The groups are shells around one centre, one inside the other: the same stretched ball of 5 dimensions in 10 sizes.
In the rows, 128 means zero.
Known rows, each followed by its group:
[ 61 114 103 161 104 152 141 184 118 112 178 107 103 132 172]
(3)
[144 117  93 143  98 148 155 138 125 121 131 160 117 120 162]
(8)
[ 91 134  62 162 128 173 148 171 122 101 180 114  99 101 189]
(1)
[137 119 100 151  95 119 173 147 144  97 119 155 108 116 168]
(9)
[143 140  63 167 125 167 142 149 118  96 169 136  96  87 175]
(0)
[ 53  92 144 151  75 113 137 162  98 141 153  94 101 176 126]
(3)
[ 89  89 164 156  65 133 120 173 105 136 155 146 123 163 137]
(4)
[100 110 126 163  88 123 149 171 130 101 148 137 106 131 162]
(9)
[127 107 120 149  82  95 165 129 121 117 115 129  97 145 131]
(0)
[124 125  78 151 113 183 137 157 116 121 166 149 118 108 178]
(3)
[123 109 114 146  85 109 167 139 129 116 117 139 105 139 147]
(8)
[ 99 108 103 137  92 138 171 164 145 116 127 153 124 134 180]
(6)
[117 132  85 176 118 180 114 167 100 107 197 126  99 100 167]
(5)
[134 102 147 161  72 109 139 145 113 117 133 149 106 145 129]
(7)
[158 137  71 158 116 158 167 159 154  80 140 177 114  80 201]
(5)
[146 110  99 136  90 138 151 117 106 142 122 146 113 139 134]
(8)
[129 131  84 174 116 160 119 142  87 115 185 110  87 110 142]
(1)
[ 73 109 111 155  99 176 130 194 122 120 178 141 126 129 186]
(6)
[ 78  87 145 139  71 153 125 165 101 157 152 142 132 170 142]
(1)
[143 113  99 141  90 108 170 115 118 124 109 134  99 138 133]
(2)
[129 111 116 149  85  91 176 134 135 105 108 136  97 137 143]
(5)
[ 90  87 149 146  69 135 108 133  64 174 157 108 109 184  96]
(4)
[ 89  95 123 138  82 149 124 137  81 166 153 115 114 170 121]
(4)
[ 74  92 135 139  75 124 144 153 105 147 139 118 114 172 134]
(9)
[ 77 104 131 162  89 159 121 187 110 123 178 134 118 139 164]
(9)
[140  97 143 148  69 105 135 115  89 145 123 134 103 163 100]
(0)
[ 64  95 152 162  77 144 124 195 116 122 171 136 121 152 161]
(7)
[112 125  86 163 113 167 128 155 101 118 178 121 101 115 159]
(8)
[ 96 110 113 154  92 120 155 155 121 114 142 120 100 139 151]
(8)
[168 118  93 142  95 136 155 115 115 126 119 159 111 123 142]
(2)
[151 107 118 142  82 140 150 140 126 125 121 178 127 131 154]
(7)
[116  98 135 150  74 101 136 117  83 147 132 106  92 169  96]
(7)
[ 70  99 123 148  85 129 133 146  87 149 157  93  99 168 123]
(9)
[113 106 107 141  91 156 138 145 106 142 145 142 120 142 149]
(2)
[ 94 114 108 159  96 111 161 155 124 105 142 111  92 135 152]
(3)
[ 91  95 155 162  69  92 140 152 104 123 140 111  95 165 118]
(6)
[148 125  96 162 105 180 128 164 120 109 166 174 122  99 179]
(6)
[ 88  97 153 162  73 126 133 180 119 116 154 142 115 149 152]
(4)
[133 122  93 155 105 175 138 165 127 111 160 167 123 105 183]
(3)
[141 111  99 137  89 109 169 112 116 130 108 133 101 142 131]
(2)
[ 85 102 148 173  82 163 102 192 101 122 190 141 119 139 156]
(5)
[ 76  90 151 144  67 104 162 172 136 120 124 139 118 164 153]
(6)
[ 99 101 108 133  88 151 141 138 100 156 141 129 120 156 140]
(7)
[ 86  95 159 166  72 134 118 179 106 124 166 136 115 153 142]
(4)
[ 88 125  72 157 120 186 124 161  94 130 191 107 103 119 166]
(1)
[146 138  59 161 125 172 139 139 109 109 167 134  98  93 167]
(0)
[151 103 109 133  82 115 141  84  74 165 116 117  97 164  88]
(1)
[104 116 113 166  99 167 129 186 125 104 175 153 118 114 182]
(0)
[100 117  88 147 105 153 153 157 122 120 152 130 111 126 169]
(2)
[ 67 111 123 176  99 165 101 183  85 125 207 100  99 138 147]
(5)

New rows, each followed by its group:
[163 118 110 155  91 134 154 144 135 102 127 177 116 111 163]
(0)
[137  97 120 130  76 122 141 101  85 166 116 131 110 168 102]
(0)
[133 128  99 168 105 137 161 175 152  75 147 163 108  95 192]
(5)
[131 108 111 139  84  99 178 128 133 118 101 142 106 142 143]
(0)
[ 85 106 128 167  89 132 113 148  75 138 178  89  89 155 115]
(3)
[ 96  87 157 152  66 127 102 129  57 172 160 103 103 186  84]
(3)
[120 117  81 144 106 150 137 115  82 149 152 104  95 140 124]
(0)
[ 49 105 133 173  93 156 109 193  94 124 201  99 102 147 152]
(5)
[101 105 134 161  82 116 145 163 121 111 145 131 104 142 147]
(2)
[155 127  81 157 107 136 148 120 106 115 141 130  93 114 140]
(2)
[133 115  93 145 100 167 128 132  93 144 155 139 114 131 141]
(4)
[129 146  45 164 135 154 170 154 140  78 158 126  90  79 194]
(6)
[ 96  80 172 148  56 125 105 139  70 170 150 124 116 190  93]
(7)
[122 114  98 143  95 122 171 141 133 114 121 140 107 130 159]
(8)
[181 131  71 147 107 119 175 105 127 105 110 150  95 106 147]
(7)
[153 120  80 136 102 151 161 125 122 128 123 159 118 119 159]
(0)
[100  97 142 150  73 116 148 160 123 123 133 143 115 154 145]
(8)
[ 49  99 137 167  88 161 100 182  78 143 201  95 105 160 137]
(3)
[149  95 135 134  69 126 144 122 108 148 111 168 125 156 125]
(3)
[ 86 100 136 161  82 126 123 153  89 135 163 105  98 158 122]
(8)
[ 65  85 147 140  71 151 120 166  93 162 159 128 128 177 135]
(5)
[154 119  78 133 102 148 159 113 112 137 122 148 113 126 146]
(0)
[ 77 115 118 176 101 166 109 185  96 116 200 113 102 128 159]
(7)
[121 120  90 155 107 171 131 153 107 124 167 140 112 117 163]
(8)
[ 44 106 109 155 100 169 121 181  94 140 192  95 108 150 158]
(6)
[ 47  87 153 154  72 129 118 168  85 151 169  95 106 181 122]
(0)
[125 137  53 152 125 150 175 149 140  93 144 133  99  94 189]
(3)
[134 141  51 162 129 157 151 135 112 103 164 114  87  95 165]
(3)
[148 118  85 141 100 136 150 108  98 139 129 128 100 134 128]
(8)
[169 134  73 158 113 158 146 130 116 107 147 155 104  96 161]
(4)
[113  84 157 141  60 118 121 125  77 167 133 128 113 183  94]
(4)
[105  78 161 134  55 112 120 114  66 183 128 116 112 200  78]
(5)
[ 99 102 135 164  84 151  97 146  65 151 183 107 101 156 110]
(7)
[141 118 111 168  98 171 101 142  79 134 181 138 107 123 133]
(6)
[147 117  88 138  97 121 171 117 124 123 111 143 105 129 145]
(8)
[119  99 116 127  77  99 179 123 128 135  95 138 111 159 136]
(5)
[114 140  53 167 132 170 137 146 100 108 184 101  86  98 165]
(6)
[186 133  76 154 110 156 155 131 132 100 132 179 113  89 172]
(5)
[194 124  85 141  98 138 166 114 132 113 108 184 117 105 157]
(1)
[174 115  99 141  91 132 145 101  97 140 120 149 106 133 120]
(0)
[126  90 136 128  66 122 146 122 102 160 112 150 124 171 118]
(7)
[ 71  98 133 152  80 103 155 158 115 124 139 104  98 162 137]
(5)
[113  99 118 136  83 151 131 134  91 159 143 136 120 158 130]
(4)
[ 48  85 160 153  69 141 121 189 104 142 168 124 123 173 146]
(3)
[120 115  98 142  96 134 177 161 154 101 121 163 120 118 186]
(5)
[ 72  71 168 130  52 109 123 126  68 188 131 102 113 214  82]
(6)
[149 102 107 127  81 120 151  92  90 162 107 133 108 161 104]
(3)
[ 65  91 135 140  75 119 143 150  99 151 142 104 108 178 126]
(0)
[ 70 103 122 150  86 109 163 165 127 116 138 111 102 153 153]
(1)
[ 90 120 114 181 106 180 102 192  99 109 209 128 107 114 170]
(6)
[182 129  67 137 106 126 180 103 131 113 102 159 104 108 153]
(7)
[150 116  92 135  93 117 186 130 148 109  97 165 115 122 165]
(3)
[ 87 118  91 152 107 158 154 176 133 109 158 134 114 120 186]
(7)
[169 134  57 144 115 122 182 105 128 106 111 137  91 105 152]
(3)
